There are 9 hidden switches. A switch that is on adds its own fixed numbers to the row, and there is some noise. The rows also spread widely along 12 directions, which tell nothing about the answers.
(in the rows, 128 means zero)
Some rows, each with its switches (1 for on, 0 for off) after it:
[ 65 149  88 126 128 135 119 120 120 138 117 154  80 133 110 119 164 140
  78 136 122 152 161 148 153]
0 1 0 0 1 0 1 0 0
[ 83 104 116 147 113 138  82 128 131 143 129  95 133 156 113 135 131 125
 126 143 120 152 134 207 106]
0 1 0 0 0 0 1 0 0
[128 120  81 107 122 137  96  95 167 138 104 119 117 147 138 143 111 151
 154 139 136 141 151 190  75]
0 0 1 0 1 1 1 0 0
[ 86 175 117 181 119 127  77 145 169 140 162 169 122 140 114  90  73 129
 175 122 143 112 141 137 123]
1 1 0 0 0 0 1 0 1
[142 127 109 122 129 133  82 105 120 100 142 124 123 105 119 106 107 148
 155 136 103 145 120 147 138]
0 1 0 1 0 0 0 0 0
[ 76  85 100 125  85 118 126 105 124 164 168 176  91 137 120 170 134 127
 197  97 114  87 118 116 100]
1 0 0 1 0 1 1 1 1
[113 116  88  85 121 139  83  80 157 131 167 153 123 163 154 126 109 157
 158 125 140 121 165 176 110]
0 1 0 1 0 1 0 0 1
[103  78 114  97 144  93  92 156 116 143 119 148 166 200 153 145  83 166
 178 144  96  98 108 139  94]
0 1 0 0 1 1 0 0 1
[ 79 187 100 121 112 176 100 122 125 139 173 186 126 156  98 167 129 146
  97  88 130 119 155 155 149]
1 0 0 0 1 0 0 0 1
[148 162  90  91  84 173 131  92 151  97 134 169 147 159  89 184  75 135
 136 112 112 108 153 191  97]
0 0 0 0 1 1 0 0 1
[ 97 121  93 135 102 155 115 101  70 122 138 138 137 136  61 156 121 139
 124 168  24 142 134 146 147]
0 1 1 0 0 1 0 0 1
[102 105 147 171  97 159 107  94 139 118 208 118 177 136  81 155 136 126
 112 108 120 119  95 230 133]
0 1 0 0 0 0 1 1 0
[114 145  76 131 152 150  96 144 134 136 125 134 116 107 146 191 135 168
 110 108 151 117 113 167 106]
1 1 1 1 0 0 1 0 0
[143 142 162 128 121 119 127 155 115  97 137 173 132 128 100 162  86 142
 150  66 136  88  83 103 132]
1 0 0 0 1 0 1 0 1
[ 64 129  96 147  71 122 148 131 139 145 128 194 125 180  69 126  96 121
 160 133  91 105 153 147 115]
0 1 1 0 1 1 0 0 1
[ 79 175 121 135 112 141 132 190 103 136 101 168 128 185  94 201  93 115
  99 118 105 110 127 151 111]
0 0 0 0 1 1 1 1 1
[107 159 146 128 151 157  86 118  97 138 177 114 106 131 158 146 151 109
 140 104 124 115 121 117 160]
1 1 1 0 1 1 1 0 0
[ 77 153  78 196 155  87 135 177 142 167 119 176 123 110 154 155 120 160
 136 145 116  89  69 107 129]
0 0 1 0 0 1 1 0 1
[116 153  61 129 105 165 126  67  96 137 152 122  79  87 120 153 141 123
 146 147  73 145 135 133 118]
0 1 1 0 0 0 1 1 1
[110 134 120  96  96 167 104  97 146 143 155 121 117 200 139 151 124  93
 155 129 111 132 173 204  92]
0 0 1 0 1 1 0 1 0
[ 85 151  60 146  81 112 129 141 195 142 120 220  95 123  97 131  76 159
 186  88 168  92 146 139  85]
1 1 0 1 0 0 0 0 1
[ 73 142 128 151 123 123  99 140 112 136 205 191 121 185 127 106 119 114
 148 145  78  84 143  93 164]
0 1 1 0 0 1 1 0 0
[ 54 100  90 125  95 147  94 118 117 141 184 182 149 156  71 180 143 172
 102 105 112 108 139 168 134]
0 1 0 1 0 1 1 0 0
[ 59  99  96 125 105 105 112  92 137 154 170 200  80 140 111  90 144 144
 184 114 114  99 152  85 142]
1 1 0 0 1 1 1 0 0
[ 99 123  87 128 136 126 145 166 118 124  94 181 116 170 104 179 118 130
  99 148  86  94 124 149 113]
1 0 0 0 1 0 1 0 0
[ 85 119 121 109 102 142  92  85 128 151 224 171 131 168 138 135 158 148
 158  88 118 102 139 125 151]
0 0 1 0 1 1 0 0 0

New rows, each followed by its switches (1 for on, 0 for off):
[130 147 127 146 153 132 125 150 121 119 115 130 141 145 128 165 113 128
 107 144  99 118  95 173 125]
0 0 1 0 1 1 1 1 0
[102  96 122 120  90 102 141 141 138 131 161 209 112 169 113 151 109 126
 185  82 123  58 114  93 106]
1 0 0 0 1 0 1 0 0
[ 95 168  72 110 125 149 109 130 111 124 155 214  98 105  94 176 136 179
 103  78 128 102 132  97 150]
1 0 0 1 1 0 1 0 0
[ 59 121 109 162  95 137 126 132 136 123 131 193 108 144  40 140 129 125
  98 129 104 117 156 171 150]
1 1 0 1 0 1 1 0 0
[111 113  63 144 131 118 140 109 134 133 168 216  99 125 130 145 125 139
 162 150  73  61 117  94 136]
1 0 1 1 0 1 1 0 0
[ 41 172  60 181  88 163 109 129 114 158 156 175  98  79  65 178 150 133
 127 109 111 120 130 130 148]
1 1 0 1 0 1 1 0 0
[ 44 114  91 166  83 125 142 169 126 153 121 185 123 169  72 190 135 115
 104 130 102  98 128 168 116]
0 0 0 1 0 1 1 0 0
[158 146 122 118 108 158 140  64 132 106 163 140  81  86 121 141 127  97
 182  92 129 109 123 134 128]
1 1 1 1 1 1 1 1 0
[ 94  66 137 109 136  83 121 141 121 125 161 197 122 184 136 130 119 161
 147 111 113  71 113 105 129]
1 1 0 0 0 0 1 0 1
[156 161  86  79  88 177  93  53 157 112 190 141 106 135 140 134 102 130
 185  90 147 115 170 149  89]
0 1 1 0 1 0 1 0 0
[105 114  94 103 109 155 129  99  88 129 157 141 114 128 126 205 148 129
 120 113 102 103 116 145 125]
0 1 0 1 0 1 1 0 1
[ 94 114 103 125  71 156 107 108  97 139 107 109 101 127  76 183 109 105
 179 124  87 136 140 151  87]
1 1 0 0 0 1 1 0 1
[ 64 114  95 137  85 109 114 169 133 153 117 194  94 153  95 172 114 132
 172  99 121  92 135 110  96]
1 0 0 1 0 1 1 0 0
[151 151  94 120 118 153 104 115 106 131 141 107 109 135 160 171  99 108
 173 137  88 118 120 130  89]
0 0 1 0 0 0 1 0 1
[116  84 138 133 126  85 106 183 123 127 103 158 121 175 120 147  92 144
 168 124 101  96 106 115  91]
1 0 1 0 0 0 1 0 0
[ 81 136  62 155 139 132 118 138 105 146 136 174  99  91 113 170 144 157
 132 132  92 101 108 103 141]
1 1 1 1 0 1 1 0 0
[137 149  96  88 165 158  79 140  74 113 104 127 140 124 122 188  90 166
 130 129  88 132 114 136 128]
1 1 0 1 1 1 0 0 1
[114  90 115 112  95 103 113 138 119 134 138 138 113 151 148 142 115 125
 202 114 107 102 109 110  94]
0 1 0 0 0 0 0 0 0
[ 78 175  61 134 140 135 147 148 128 135 130 182  80 124 154 175 163 135
  72 129 128 100 132 124 141]
0 1 0 0 0 0 1 0 0
[140  88 163  93  81 137  69 100 119 101 121 106 111 141  79 143  95 129
 187  98 111 150 147 156  96]
1 0 0 0 0 1 1 0 0
[114 118 107 142 100 129 125 134 112 122 162 179 126 102  90 191 127 167
 151  79 107  86  85 101 121]
1 0 1 0 0 0 1 0 0
[ 77 166  87 149 157 120 143 168 121 137 148 208  97 142 146 168 132 124
 111 140  96  68 114  98 147]
1 1 0 0 0 1 1 1 0
[ 83 111  77 131  73 153 152  86 110 137 191 174 125 132  96 192 148 128
 128 107  96  85 115 143 121]
0 1 0 0 0 0 1 0 1
[121 106 134  96 135 108 111 144 141 132 139 132 132 152 170 169 122 159
 149  74 172 102  92 152  87]
0 1 0 0 1 0 1 1 0
[102 137  34  94 121 170  80 128  82 164 126 119 119 148 155 235 109 134
 153 154  73 119 134 141  71]
0 0 0 1 0 1 1 0 1
[132 185  70 124 134 159 156 123 128 116 102 146  81  93 136 190 142 119
  84 116 132 125 115 163 122]
0 0 0 1 1 0 1 1 0
[111 131  66  81 100 140 107  61 139 140 155 152  96 106 143 137 132 166
 184  99 135 125 143 123 109]
0 1 0 0 1 1 0 0 1
[ 98 142 141 136 127 114 121 118 154 122 191 178 122 121 131 118 143 163
 119  64 179 102 102 136 153]
0 1 0 0 1 0 1 1 0
[115 101 126  96  99 145 117 101 117 138 123 110  93 189 137 148 134  84
 156 142  96 131 163 167  97]
0 0 1 0 1 1 1 0 0
[140 109 140  89 150 108 100 135 155  85 121 172 146 162 118 131  92 185
 106  99 166 109 129 174 125]
0 1 0 1 1 1 1 0 0
[113 188 107 153 110 159  87 120 160 123 172 144 121 142 130 114 109 110
 138 129 124 131 149 170 134]
0 0 0 0 0 0 0 0 0
[ 99 175 112 159 142 130 127 164 169 144 144 147 131 171 183 145 102 100
 130 135 147  98 115 189 109]
0 1 0 0 0 0 0 1 1
[127 140 136 121 113 120 114 113 116 115 188 169 117 102 118 117 124 158
 170  69 133 110  96  96 153]
0 1 1 1 1 0 0 1 0
[118  93 124  96 115 118 163 116 130 109 177 216 148 182 107 158 118 163
 114  90 119  70 112 156 131]
0 1 1 1 1 0 0 1 1
[ 99 139 127 141 151  98 143 143 129 100 126 208  95  88  98 144 154 194
  78  88 140 100 101  97 181]
1 1 1 0 0 1 1 0 0
[ 86 140  38  80 105 121 143 115 102 145 120 219  52 111 126 196 147 186
 125  97 112 102 147  63 115]
0 0 1 1 0 1 1 0 1
[ 90 159 134 151  72 144 119 125 134 133 191 180 128 132  77 169 120 152
 126  61 142 113 118 146 126]
0 0 1 0 0 0 1 1 1
[ 95 151  79 130  79 141 121 143 107 146 127 159  87 157 118 178 108  98
 175 140  70 104 150 101  90]
0 0 1 0 0 1 1 0 0
[112 210  78 150 140 165  86 127 115 130  98 111  98  91 111 139 114 123
 120 155  98 167 138 144 138]
0 0 0 0 1 1 1 0 0
[140 120 122 123 159 159  89 111 133 114 152 140 153 182 125 143 100 120
 119 161  91 109 139 199 130]
1 0 1 1 1 1 1 0 0
[107  86  97 102  77 138 136  98 121 105 119 177 105 106  48 172 145 179
 117  80 118 127 138 160 122]
1 1 1 1 0 0 0 0 0
[116 149 110 121 159 134 100 152 140 106 114 168 134 150 107 139  99 165
  97 125 134 117 134 164 128]
1 1 0 0 1 0 1 0 0
[ 53 144  64 148 103 161 106 125 128 157 115 146 134 160  80 175 130 141
  88 166  81 151 157 208 120]
0 0 0 0 0 1 0 0 1
[ 95 126  76 109  70 153 132 133 101 124 121 180 108 171  68 197 100 123
 119 124  83 115 159 154  93]
0 0 0 1 0 0 1 0 1
[137 142 114 121  96 148 104  80 109  96 199 166 108 113  99 126 124 131
 146 112  84 114 130 103 154]
0 0 0 0 0 0 1 0 0
[144 167  97 123 115 179  99 129 112 112 159 124 165 116 113 239 101 146
 120 105 105 107  92 177  98]
0 0 0 0 0 1 1 1 0
[115 144 112 119 117 143 108 140 121 106 182 189 156 145 101 164 103 161
 121  81 135  85 111 136 135]
0 1 0 1 1 0 1 0 0
[103  94  93 111 127 132  73 125 116 128 151 143 144 159 107 148 116 180
 125 130 108 129 137 168 109]
0 1 1 1 0 0 1 0 0
[ 97 101 103  93  79 123 121 148 132 135 163 210 135 227 101 151  84 122
 173 113  93  80 154 143  85]
0 0 0 1 1 0 0 1 0
[135 121 154 147 121 114 181 151 141  99 112 176 111 159 104 169 106 107
 108 113 114  84 101 164 117]
1 0 1 0 0 0 1 1 1
[ 85 148 113 161 161  99 123 188 122 123 114 188 111 122 108 144 121 166
  97 123 115 104  97 114 146]
1 1 0 0 0 0 1 1 0
[146 182 101 122  90 179 157 117 129 101 121 131 105 112 114 216 142 105
  89  94 124 122 125 183 115]
0 0 1 0 0 0 0 0 0
[128 157 112 114 144 137 131 122  88 116 147 149 103 100 157 200 146 145
 103 106 112 102  89  96 153]
0 0 0 0 0 1 1 0 1
[137 144 127 117  79 157  78 108 147 104 142 125 114 103  90 143  92 133
 189  68 153 138 140 165 101]
1 1 0 1 0 0 0 0 0
[142 106 119  81 163 125  87 111 108  92 133 151 113 119 133 136 128 176
 123 122 109 124 126 127 156]
1 1 0 1 0 1 0 0 0
[164 135 114 102 129 163 114 109  87  89 162 129 147 156 130 182  89 113
 129 147  66  97 115 151 117]
0 1 0 0 0 0 1 0 1
[ 60 140  97 147 138  99 116 172 116 167 112 162  86 123 148 150 152 142
 133 112 138 116 105  97 141]
0 0 0 1 1 1 1 0 0
[ 82  96  72 104 116 131 139 131 101 134 149 188 134 167 115 190 138 159
  99 129  88  92 125 152 125]
0 1 0 1 0 0 0 0 1
[101 136 136 151 122 115  98 174 113 125 115 140 129 158 111 151  99 121
 141 138  95 117 113 132 123]
0 0 0 0 0 1 1 0 0
[120 168  99  91 109 167  98  99 146 133 180 134 104 171 186 154 117 104
 155 107 147 110 163 161 101]
0 1 0 0 0 0 0 0 1
[103  81 124  94 107 108 121 112 112 129 129 139  87 139 140 165 160 144
 140 102 120 117 121 118 118]
0 0 0 0 0 1 1 0 0
[110 144  98 118 152 135 115 108 101 114 122 147 102 118 120 127 128 148
 101 161  80 147 130 148 163]
0 1 0 1 0 1 0 1 1
[126 149  81 125 104 149 114 125 161 121 132 157 100 142 133 142  92 101
 175 127 130 104 150 167  92]
1 1 0 1 0 0 0 0 0
[103 149 123 151 134 100 112 177 111 133 118 143 110  97 145 174 129 150
 144  99 132 106  71  88 134]
0 0 0 0 0 1 1 0 0
[100 134 117 123 147 116  95 127 110 122 156 172 122 136 125 141 126 180
 109 122 108 116 115 109 158]
0 0 0 0 0 1 1 0 1
[125 105 155 106 150  94 131 158 135 110  93 137  98 177 163 150 126 123
 112 132 130 115 120 160 112]
0 0 0 0 0 1 1 1 0
[103 141  95 112 136 112 101  99 163 135 163 193 112 145 145 110 114 177
 148 114 147 105 140 120 133]
0 0 0 0 1 1 1 0 1
[100 191  35  85 123 178 100  88 129 141 132 167  98  94 115 186 118 182
 138 104 123 133 158 142 110]
1 1 0 0 1 1 0 1 1
[ 59  64 145 116  81 111  99 105 128 142 183 158 124 170 101 137 156 148
 148  86 135 110 136 144 129]
0 1 0 0 0 1 1 0 0
[ 85 115 108 126 100 124 118 117 133 138 150 144 122 113 117 165 149 160
 141  94 130 121 105 153 123]
0 1 0 0 0 1 0 1 0
[145 130  94 135 145 164 135 141  79 111 126 122 139 134 122 202 108  84
 133 154  62  88  88 153 117]
1 1 0 1 1 0 1 0 0
[132 122  65  74 134 164 120 102 111 118 103 120 132 126 135 239 131 187
  85 120 120 125 126 190  83]
0 1 1 0 0 1 1 0 1
[143 176  86 123 147 137 141 157 119 105  79 170 110 108 118 202  97 159
 109 125  98 105 106 126 123]
1 0 1 0 0 1 0 0 1
[ 79  98 107 123  88 119 152  88 152 135 137 167 101 143 108 137 157 145
 123 115 129 119 145 170 129]
0 1 1 0 0 1 0 0 1
[114 107 127 139 103  82 153 173 150 121  96 172 107 138 122 135  94 124
 172  92 158  84  95 122  96]
0 1 0 1 1 0 1 0 0
[120 188  76 112 164 174 112 116 111 115 165 179 123 109 130 186 127 164
  75 101 137  99 122 143 157]
1 1 0 1 1 0 1 0 1
[ 84 119 135 148 138 114  88 140 140 144 183 170 144 125 125 157 115 175
 148  75 165  94  91 144 133]
1 1 0 1 0 1 1 1 1
[124  95  93 131  58 148 109  79 121 135 144  92 126  90  99 176 114 133
 203  97 118 132 100 160  70]
0 1 0 0 0 0 1 0 1
